The rows are grouped in 4 different ways at once. Each group adds its own fixed numbers to the row, and there is some noise. The rows also spread widely along 14 directions, which tell nothing about the answers.
In the rows, 128 means zero.
Known rows, each followed by its group in each grouping:
[121 179 119 129 120  89 146 154 130 156 184 131 106 175 140 143  87 178
 120  98 137  96 111 126 104 125 127 112 100 128 123 119 123 160 124 132]	Z z_664 muno T
[120  91 126 178 115 116 167 106 105 140 140 118  94 182 154 118 158 132
 128 138 108  94 151 141 123 128 113 165 112 133 114 133 110 157 110 140]	U z_317 vav B
[154 160 121  89 130  83 104 146 179 114 121 131 144 106 113 142  77 129
 118  98 133 103 131 109 125 106 112 127 132 128 137  96 139 139 139 129]	Y z_317 vabu T
[155  95  94 147 161 120 152 195 101  99  71 154 145 163 102 141 138  77
 156 108  92 115 148 139 167 137 125  90 128 174 137 140  91 130 145 144]	S z_949 vabu K
[133 117 163 134 132 159 116 150 145 142  73  97 109 118 155 112 154 139
 132 175 103 113 145  99 176 103 186 162 121 110 122  59 187  94 120 110]	R z_109 legef K
[119  54 111 127 131 121 106  80 135 149  89 108 117 174 179 146 173 125
 151 142 114 135 102 136 180 165 101 171 154 143 195 150 111 118 127 143]	Z z_109 vav B
[124 196 106 138  78 106 128 113 116 136  77 105  91 135 140 124 131 167
 140 145  83  80 135 113 143 104 149 182  54 123 105 109 102 129  90 137]	R z_664 legef B
[113 130 167 114 145 116  68 116 135  91  76  93 107 146 126 173 112 126
 115  94  79 197 139 111 169  74 182 135  76 101 169 173  90 112 118 130]	E z_949 muno K
[ 99  98 122 197 118  94 170 151 100 151 162  97  90 148  69 134 102  94
 125 124 104 100 117 149 117 149 138 147  74 123 136 197  82 146 155 172]	Y z_71 vav K
[ 90  89  79 183 108 193 168 117  94 135 172 140 124 132 136 111 138 127
 122 170 143 119 117 155 112 183 123 132 141 170 113 140 125 111 139 150]	E z_71 muno B
[116  22 149 119 117 115 147  88 147 182 121 127 116 141 154 133 126 111
 114 162 133 109 122 146 134 143  85 154 194 163 138 125 111 142 143 141]	S z_949 vav T
[131 139  88 124 112 139 103 192 180 134 123 129 120 120 107 124 109 115
 157 113 184 112 122 119 195 168 128 128 164 117 142  32 214 106 171 161]	U z_71 vabu B
[111 138 116 149 168 174 134  77  82 150 154 122  94 163 165 148 184 143
  98 148 105 164 104 171  92 157 143 118 141 102 143 202 132 107  89 111]	E z_664 vav T
[127  81 126 156 165 173 113 154 123 136 152 130 145 174 172 138 149 142
 170 141 126 165  84  99 197 170 149 141 132 162 199 138 134  96 156 128]	E z_664 vav T
[102 100  95  93 127 111 118 127 175 142  96 138 129 114 135 115 107 179
  81 162 135  97  97 174 108 104 139  98 183 157 124  52 152 112 166 152]	R z_949 muno B
[113 154 126  96 126 141 105 121 153 200 165 113 123 121 161 150 118 136
 142 129 156 135 106 114 159 159 120 168 159  91 159 119 164 119 103 115]	S z_949 muno B
[139 144 104 154 140 142 166 140 101 150 158 139 143  77  93 134 120  59
 128 143 126 108 149 142  92 150 103 124 153 128  93 177 114 144 102 121]	Y z_71 legef B
[144 112  94 110 133  92 121  66 164 120 105 133 145  76 149 117 142 105
  92 140 112 113 151 166  97 105  94 134 176 114 116 136 125 151 105 112]	R z_949 muno B
[143  88 143  83 177 114 100 153 160 100  99 118 143 128  99 164  75 119
 104 138 135 131  94  92 138 118 125 117 142 165 211 127 116  86 173 120]	S z_71 muno K
[111 117 106  89 144 128  98 125 156 113 104 133 118  94  86 150  95 122
  91 124 150 143 103 161 118 120 133  95 173 132 147 121 146  95 163 157]	R z_109 vav B
[134 208 119 153  98 193 155 182  86 102 129 150 104 138 135 127 126 145
 134 124 126 122 173 104 136 126 166 115  87 131  47  72 175 115  93 118]	Y z_664 muno T
[122 126 102  80 103 116 135 137 135 184 111 163 145 129 139 152 100 101
 150 113 141 105 141 136 140 144  76 124 195 170 115 108 104 160 110 145]	U z_949 vabu B
[147  90 175 132 208 148 130 173 133 127 128 132 146 110 129 134 137  87
 103 153 105 152 138 120 130 103 160  96 177 120 137 127 161 106 137  89]	Y z_664 muno K
[147 161 147  91 136 109 156 106 123 152  60  97 104  45  96 128 120 114
  85 189  73  60 134 143  75  87 132 168 131 108 101 144 118 116  93 101]	S z_109 vav T
[123 110 151 157 197 171 131 176 103 120 125 131 128 138 124 132 148 128
 110 148  92 159 112 147 127 102 195  80 147 130 124 130 144  93 150 119]	E z_664 vabu T
[118 148 123 117 131 143  71 105 131 147 123 138 174 123 205 145 138 154
 172 114  83 181 116 122 182 115 143 144 132 141 164 147  97 131  83 124]	R z_317 vav B
[174 115  54 174 170 125 167 200 128 102 143 140 133 179 117 114 157 119
 152 128 155  68 115 119 148 180 106 112 131 146 160  90 169 119 167 132]	Z z_71 vabu B
[115  96 116 148 143 207 119 138 121  98 149 140 126  82  74 140 105  90
  99 144 173 178 120 148 117 157 148  85 170 149 125 141 162  73 169 151]	R z_71 legef T
[127 137 120 161  99 133  82  95 179  76 231 133 166  74 147 115  73 127
 125  82 170 184 148  94 130 119 120 146 107 115 125 132 143 148 143 127]	R z_317 vabu T
[169 195 126 142 104 153 115 119 138  59 123 120 104 100 127 121 124 115
 127 117 154 127 187  62 147 104 134 173  72  99  92  88 173 116  94  93]	R z_664 legef B
[147 144 109 124 128  90  82  80 176  47 108  97 115 109 133 134 119 138
  98 106 129 138 136 109 131  99 129 157  88  91 158 129 139 121 136 120]	Z z_109 muno B
[ 86  93 110 132 130  94 125 135 148 184 153 121 110 157 115 140  99 140
 112 115 130 120  91 166 125 140 138 110 147 131 158 138 114 136 164 170]	R z_949 vabu K
[143 111 206 145 200 182 120 152 112  97 132 121 150 105 152 138 140 124
  97 152  86 184 153 108 119  61 194 106 144 114 116 135 147  98 106  76]	Z z_317 muno T
[119  75 154 142 126  53  91 109 176  81  73 102 107 135 143 119 114 146
  96 127  75 129 137 138 152  44 157 136 102 126 129  93  96 141 162 141]	S z_664 muno B
[128 138  89  95 134  68 120 145 162 207 140 151 145 157 155 150 125 112
 158  88 139  97 122 170 139 154  82  95 197 125 137 126 133 188 116 148]	E z_109 legef B

New rows. What belongs after each?
[108 204  88 147 112 159 151  95  79 164 115 133  93 142 187 117 176 181
 106 165  76  96 138 177  77 117 154 121 119 107  61 106 134 129  52 110]	S z_71 vabu B
[123 135  83 111 104  86 160 149 137 168 113 123 118 100  65 134  81 107
 127 140 129  44 107 143 106 142  96 146 134 154 134 131  98 133 149 162]	R z_71 vabu B
[105 181 157  81 123 162 106 126  98 156 132 143  99 160 130 188  92 126
 122 100 145 171 137 107 126 115 131 112 137 136 118 150 110 120  84 122]	E z_664 legef B
[111 157  86 122  54 129 104  70 153 101  95 115  99 109 158 109 119 183
 109 139 127 106 133 127 137 135 127 187  77 131 127  78 149 111 113 149]	R z_317 vav K
[110 152 104 151 115 118  91 130 144  92 149 106 137  71  85 138  84 111
 128 104 126 161 113 133 138 123 156 139  87 114 142 169 105 119 156 160]	Z z_109 legef B
[153 141 138 183 160 146 163 215  91  91 170 145 153 140  95 140 111  67
 160  86 112 141 176  96 152 126 143 110  92 138 117 164 112 148 120 120]	U z_317 muno K
[136  78 132 102 143 155 111 113 108 100  90 151 134 181 141 181 117 108
 127 115 124 168 129 106 137 135 101  97 157 197 163 152  84 108 131 135]	Y z_71 vabu T
[119 170 151  70 126 157 131 111 135 144 132 111  88  86  98 147  70 155
  67 177 165  94 104 100  72 109 124 158 136 123 129  96 159  81 120 104]	S z_71 vav B
[ 72  99 143 159  72 144 121 108 132 217 168 119 108 117 145 132 122  93
 155 119 136 150 150 157 162 148 124 155 172 101  91 131 133 154 108 164]	R z_71 vabu B
[126 107  84 218 164  91 147 177 110 110 159 117 149 131  86 112 128 108
 143 117  80 127 109 168 136 116 171 103  80 135 138 193  69 147 171 166]	R z_949 legef B
[ 87 151 102 136  95 127 111 138 142 204 137 124 148  88 160 124 120 127
 158 133  97 129 117 168 159 161 144 133 154 110 118 121 140 143 108 155]	Y z_71 muno K
[147 166 119  85 115  99 134  82 134 131 105 120 116 123 146 141 108 149
 105 143 114  80 137  87  92  88  99 176 103 142 131 127  91 137  86  96]	R z_949 vabu B
[137 149 156 146 133 198 109 122 101  81 143 126 109 153 149 159 146  94
 132  94 141 199 186  86 161 137 143 143 108  99 130 152 161 110  79 106]	U z_317 muno K
[123  79 157 160 132 133 144 110 148 156 155  89 102 143 154 111 149 136
 118 169 137  95 132 101 145 125 137 198 125 104 145 101 170 113 126 116]	R z_317 muno B
[128 108 113 161 114 121 119 142 168  98 234 139 144 155 155 128  88 127
 145  85 190 145 141  76 148 149 102 140 113 136 135 101 153 158 157 132]	Y z_109 muno B
[124 167 111  97 170 177 152 120  68 188 142 133 121 176 168 165 142 162
 126 168 110 110  83 115  91 165 128 127 125 161 172 177 104  99  79  94]	S z_109 legef K
[ 72 170  60 127  81  94 117 114 128 159 167 130 117 137 112 148  77 152
 138  96 128 123  80 164 127 166 117 138  98 144 152 174  74 143 141 184]	E z_664 muno B
[113 208 130  78 119 149 109 150 140 144 125 124 114  79  95 151  68 162
  95 126 140 130 116 126 103  98 163 111 132 113 107 101 156 101 117 129]	R z_949 muno T
[ 92  75 161 164 127 175 114 129 115 102 117 100 103 141 124 138 127 128
 110 143 114 172 131 118 163 127 180 155  99 131 149 136 135  80 145 145]	Z z_317 muno K
[107 123  87 134 142 113 120  92 139 109 104 148 127  86 142 106 143 146
  73 153  91 129 118 215  80 100 140  85 167 126  94 121 129 132 136 139]	E z_664 vav B
[138 126  87  99 118 113 102 105 129  60  55 124  86 176  83 183 118 101
 109  82 146 148 141 127 151 141 101 128 106 138 162 158 105 105 137 160]	Y z_949 muno B
[126 115 132 102 130 151  98 100 136 106 174 125 144 155 158 170  91 131
 137 113 164 166 111  53 146 147 101 162 113 163 189 156 106 111 128 114]	Y z_109 muno B
[115 188  60 157  96 116  91 156 136 142 143 152 150 168 190 130 131 170
 180  86 116 145 126 148 176 144 141  95 109 135 111  86 127 161 112 162]	Y z_71 legef B
[136  63 113 128 151 114 126  85 127 117 110 122 120 173 153 144 143 122
 122 152 115 118  99 109 140 143  96 163 128 170 192 160  80 108 143 121]	S z_664 vabu B
[105 108 155 158  92 186 143 126  93 112 136 112  89 117  81 148  96  76
 132 143 148 150 151  86 156 144 138 183  90 149 111 161 107  97 131 144]	E z_664 legef B
[165 162  90 126 178 129 120 142 150 108 151 113 135 101 109 130 126 120
 115 127 146 122 104 110 127 152 130 142 113  95 186 149 168 102 133 102]	R z_949 vav K
[106 145 128  70 145 164  48 101 146 118  48 116 108  99 121 171 136 117
 102 111 113 202 124 161 157 118 173  97 169  90 156 130 166  68 118 141]	R z_109 vabu K
[ 97 145 117 148  66 166 115 141 108  75 122 148 124 134 122 144  74 129
 136  93 123 162 166 111 148 119 143 114  77 173  92 119  93 132 125 158]	E z_71 muno K
[139 123  87 116 166  93  77  69 158 109 106 131 133 128 175 144 174 113
 105  96 103 172 133 185 123 139 111  95 166  82 160 167 147 143 106 125]	Y z_109 vav K
[126  84 118 131 143 148 169 170 106 148 120 148 160 112 120 124 105 123
 135 182 113  83  99 120 121 135 115 128 157 209 139 120  91 113 149 132]	Z z_71 vav B
[158 226  57 137 128 117  80 137 159  69 133 126 156 108 174 117 139 164
 153  95 115 135 132 110 160 130 147 137  77  89 134  93 170 131 109 114]	Y z_109 muno B
[120 162 160  79 126 182  97  93 128 106 147 139 139  85 144 156  84 133
 100 131 151 173 142  88 106 100 122 148 138 141 125 132 132 105  88  97]	E z_317 vav B
[133 112 167 106 167  97  87 114 142  86  59 109  86 152  99 168 135 100
  88  91 104 168 159 153 138  67 147 107 139  82 137 153 130 122 117 134]	E z_317 vav B
[117  93 116 208 125 128 149 152 120 148 137 109 145  80 118  93 161  78
 154 146  81 113 144 164 159 141 152 167 127 105 104 151 122 135 129 148]	Z z_317 vabu B
[152 173  81 125 119  46 167 162 152 158 144 108 120  92  54 128  77 103
 121 120 143  33 115 134  98 140  92 156 104 113 133 150 106 163 142 145]	Z z_949 legef B
[ 97 147 134 169  92 162 133 151 103 147 174 136 112 126 124 140 103 100
 141 102 135 160 161 130 139 147 141 121 113 118  85 140 136 145 109 149]	Y z_71 vav K
[106 100  99 134  72 116  90  73 180 151 113 115 120 101 164 116 131 125
 136 141 142 129 132 149 167 152 109 169 162 118 131  87 149 135 134 160]	U z_71 legef B
[128 161 136 110 132 200 124 165 108 130 123 121 113 142 137 145 118 149
 151 155 149 125 113  61 164 143 151 171 106 147 148  90 162  78 115 109]	E z_109 vav B
[133 191 112 132 167 155 112 120 125 107 102 106 140  42 127 112 135 160
  77 190  82 123 105 152  77  85 188 123 117 102 117 126 144  83 110  96]	Z z_71 legef B
[104  88 216 109 169 158 102 105 111 165 173 113 101 178 149 187 101 123
 100 126 145 200 127  91 121  90 145 126 148 125 153 172 103 117 106 102]	S z_949 legef B
[145  70 114 136 151 131 135  97 129  62  87 148 106 166 143 133 156 124
  74 133 130 141 162 153 102  99 112  91 158 150 101 104 137 125 134 125]	Y z_949 vav B
[157 143  63 143 136 160 117 141  91  55  67 153 127 174 132 151 164  94
 168 101 108 148 145 112 187 161 119 125  98 164 151 148 105 102 118 136]	E z_664 vabu B
[122 190  73 112 131 128 144 114 117  89 101 146  85 100  95 122 117 150
  46 138 121  98 129 193  45 115 142  77 122 117  81 107 152 105 129 130]	S z_664 vabu K
[160 160  79 133 129 126 144 154 117 119  85 164 139 139 144 123 157 116
 139 116 113 102 174 153 134 115 120  90 151 142  73  89 139 154  93 124]	R z_949 legef B
[137 147  92 113 179 191 128 123 111 104 153 146 126 106 104 153 130  94
  84 128 160 168 122 140  89 164 127  94 166 121 152 167 160  87 122 108]	U z_949 vabu K
[151 194 112 161 133 162 119 176 117  39 140 145 146  38  63 122  84  95
 120 104 119 165 155 117 125  95 172 101  85 125  87 141 137 106 142 127]	R z_664 vav T
[133 153  58 161 107 147 101 131 147  39 145 139 154  84 124 103 103 147
 129 116 138 151 126 121 145 129 141 138  76 149 128 108 124 116 158 146]	E z_949 vav B
[138 129  57 130 150 101 139 125 150 141  87 135 142 105 145  98 161 140
 103 160  98  79 114 198 106 143 128 101 161 130 126 108 145 135 135 133]	E z_949 legef K
[120 147 132 121 156 105 156  90 110 164 117 112 106  95 112 141 136 113
  67 148  77 109 137 197  51  95 135 113 152  87  93 199 103 150  89 113]	E z_949 muno T
[125 153 111 108 153 116  83  98 165 188 169 103 145 124 184 150 139 148
 139 123 124 156  87 129 150 164 129 156 151  82 191 162 150 125 106 114]	Y z_949 muno T
[107  89 141 165  97 150  92 138 128  95 123 155 115 157 137 152 132  68
 148  53 141 217 206 154 189 111 134  74 169 112  69 116 142 159 116 166]	R z_71 muno B
[130 141 103 109 142 136 138 133 124 120 122 138 141 132 140 128  97 186
 109 174 113  91  74 112  97 122 139 126 106 198 160 117  94 100 154 122]	E z_664 legef T
[189 160 112  68 156 119 109 125 141 119  87 149 117 144 102 188 130  58
 138  76 168 138 159 111 150 157  70 106 178 115 160 159 152 127  98 110]	R z_664 legef T
[133  49 139 153 120 124 138 100 142  84 101 129 130  62  87 115 114  53
 101 148 118 129 166 129 125  99 113 152 153 150 102 138 106 122 156 134]	R z_664 vabu B
[135 210 107 134 116 152 138 145 118  78 163 139  91 122  95 139  90 141
  79 101 169 122 161 119  69 106 136  98  96 102  72  98 166 122 113 117]	Z z_71 vabu B
[ 88 156  99 107  92 158 135 131  81 157 132 135  79 181 105 181  99 130
 135  90 151 141 112 140 133 186 114 123 106 150 147 173 106 115 112 171]	Z z_109 vav K
[ 91  85 158 104 111 129  85  73 150 130 112 126 128  63 126 146  91  93
  99 133 107 183 130 148 135 109 131 142 158 134 138 171  95 123 132 140]	E z_664 vav K
[136  89 140  88 110 151  72 107 187 100  93 123 145  89 147 143 102  98
 135 132 162 159 144  81 189 129 105 166 172 138 159  80 163 102 141 122]	E z_71 muno B
[134 173 105  89 123 158 111 123  98  80  83 151 161 112 129 154  92 152
 130 133  92 134 120  90 119  96 133 135  90 203 144 138  60  97 104 121]	R z_317 vabu B
[111 117 145  99 106 110  94 107 172 117  97 115 150  65 139 124  88 147
 108 151 107 122 122 122 137  89 137 168 134 142 137  96 116 114 137 134]	Z z_317 muno B
[129 157 169  84 171 148  85 111 162 142 129 107  82 150 157 164 136 141
  75 121 162 164 141 119 118 112 150 110 174  53 149  93 221 102  99  91]	U z_71 muno K
[ 76 145 167 108 106 157 136 145 105 227 191 119 102 114  98 174  72  89
 141 110 154 144 128 120 128 141 127 147 155 113 106 165 117 136 104 143]	S z_109 vabu B
[ 95  84 131 174  93 175 147 173 104 189 122 128 121 109 109 131 144  56
 182 121 119 144 153 159 193 179 145 138 172 127  86 135 143 131 128 173]	Z z_109 vabu T
[107 108  98 126  81 142 127 121 123 110  63 151 110 152 150 129 128 139
 116 124 111 130 160 151 143 124 131 111 130 169  85  74 121 129 126 159]	Y z_949 vabu K
[129 117  97 114 155 129 160 135 104 195 154 159 125 185 139 165 154  98
 138 100 138 115 125 181 112 186  76  86 210 137 143 176 129 155  97 141]	U z_317 muno T
[123  69 103 144  75 125 104 104 139  93  89 162 119 165 160 142 135  92
 152  81 140 166 184 152 185 139  81 107 165 157  96  96 116 162 126 170]	S z_71 vav B
[115 163 119 151 115 103 102 147 151 141 176 125 124 147 160 132 113 144
 148  78 135 142 138 128 149 116 145 122 113  89 112 105 147 167 122 141]	Z z_109 vabu B
[144 145  95 169  95  88 164 132 145 132 194 129 129 154 157 103 111 154
 150 114 141  64 135 111 122 149  91 173  78 137 125 117 128 179 125 132]	E z_317 vav T
[142 154  96 155 133 134 155 206 102  97 146 173 133 180 121 136 105 127
 140  84 134 121 156 128 128 134 125  58 110 166  94  97 134 153 132 142]	Y z_71 vav K
[100 113 182 145 141 202 146 207  76 144 158 154 104 176  99 166  93  97
 138 105 144 176 152  95 153 119 169  84 136 164 101 123 133 106 133 136]	R z_664 vabu K
[161 154 137 114 142 136  94 165 188 107 193 156 172  86 153 132  91 101
 145  74 179 164 173  94 149 114 116  93 178 104 104  79 200 161 124 102]	R z_109 muno T
[111 116 141 148 144 174 143 161 104 184 154 120 128 166 160 131 138 151
 156 168 124 114 103 103 158 149 153 159 131 154 152 108 137 104 119 129]	U z_317 legef B
[ 85 185 125  60 132 180  89 123 143 164 141 131 122  56 106 155  65 162
  73 155 157 157  79 147  83 137 158 100 170 120 139 110 173  70 130 131]	Y z_71 vav K
[112 235  49  76  84 111 124 159 130 202 128 162 137 131 141 145 100 162
 160  90 137  78 105 167 131 172 100 116 150 134 114  91 137 147  89 159]	Z z_317 vabu B
[ 81 126 140 102 117 207  88 108 118 150 123 118  97 145 142 167 111 146
 111 149 154 183 103 116 148 160 159 132 137 141 162 129 148  70 125 140]	E z_71 legef K
[ 90  51 149 139 109 207 105  77 119 102 122 139 122 114 150 141 127 116
  97 158 141 198 140 140 125 134 146 112 169 172 101 125 133  93 146 146]	Y z_109 legef T
[174  91 164 137 190 126 120 165 123  89 132 127 125 205 123 174 124  82
 148  84 134 158 152  69 162 116 115 108 122 141 182 163 111 134 135 107]	E z_71 vabu T
[128 152 112  89 101 118 133  89 141 138 134 138 133  73 120 135  84 122
 103 139 138  97 132 131  92 126  80 163 143 142 119 135 113 132 103 122]	S z_317 vav B
[140 111  87 154 149 192 152 132 112  82 188 160 138 103  96 136 129  64
 114 113 187 157 157 135 102 171 101  95 174 137 105 154 168 116 133 124]	R z_109 muno B
[138 173 110 158 113 137 165 122  95 147 155 120 102 160 155 129 150 125
 145 131 123  88 157 106 114 140 116 166  86 115  96 142 126 156  74 109]	E z_109 legef B
[134 184 146  98 140 194 104 115 120 125 100 148 146  55 164 132 137 117
 111 161 109 163 162 126 119  92 157 118 169 119  76 101 159 106  69  81]	E z_664 legef B
[129 139 130 132 160 144 169 194 113 183 154 145 130 129 135 126 128 123
 129 139 130  94 130 145 113 139 136  95 169 130 101 100 169 141 117 115]	Z z_109 vav K
[104  91  72 118 112 134 140 110 154 133 138 153 130 126 128 117 110 162
  93 147 157  97  97 184  93 160 106 100 183 177 131  90 152 114 166 167]	R z_317 muno T
[127 174  98  91 128 141  93 143 117 127  71 119 115 134  99 177 114 131
 140  99 115 155  97 135 168 153 142 125 115 129 177 164 112  93 123 154]	Z z_949 vav T
[133 157 116 150 141 168 135 204  89 106 106 160 125 150  88 154 129  73
 147  74 123 163 178 155 155 138 151  64 129 132  89 140 143 131 110 150]	E z_317 legef K
[124 181 113 147 148 121 164 154 133 140 134  98  99  53  68  95 117 143
  73 174 109  63 114 167  70 110 174 143 103  77 105 118 180 100 132 123]	R z_317 vav K
[ 93 169  31 145  71 122 111 129 148 113  95 146 159  53 119  87 111 163
 130 137  92  98 105 198 131 131 152 123 115 155  93  83 118 116 148 186]	R z_317 vabu B
[ 89  83 120 151 130 156 111 103 142 159 157 109  90 184 181 128 160 161
 116 140 146 150 104 142 147 164 153 135 148 109 162 100 179 107 145 143]	U z_109 vabu K
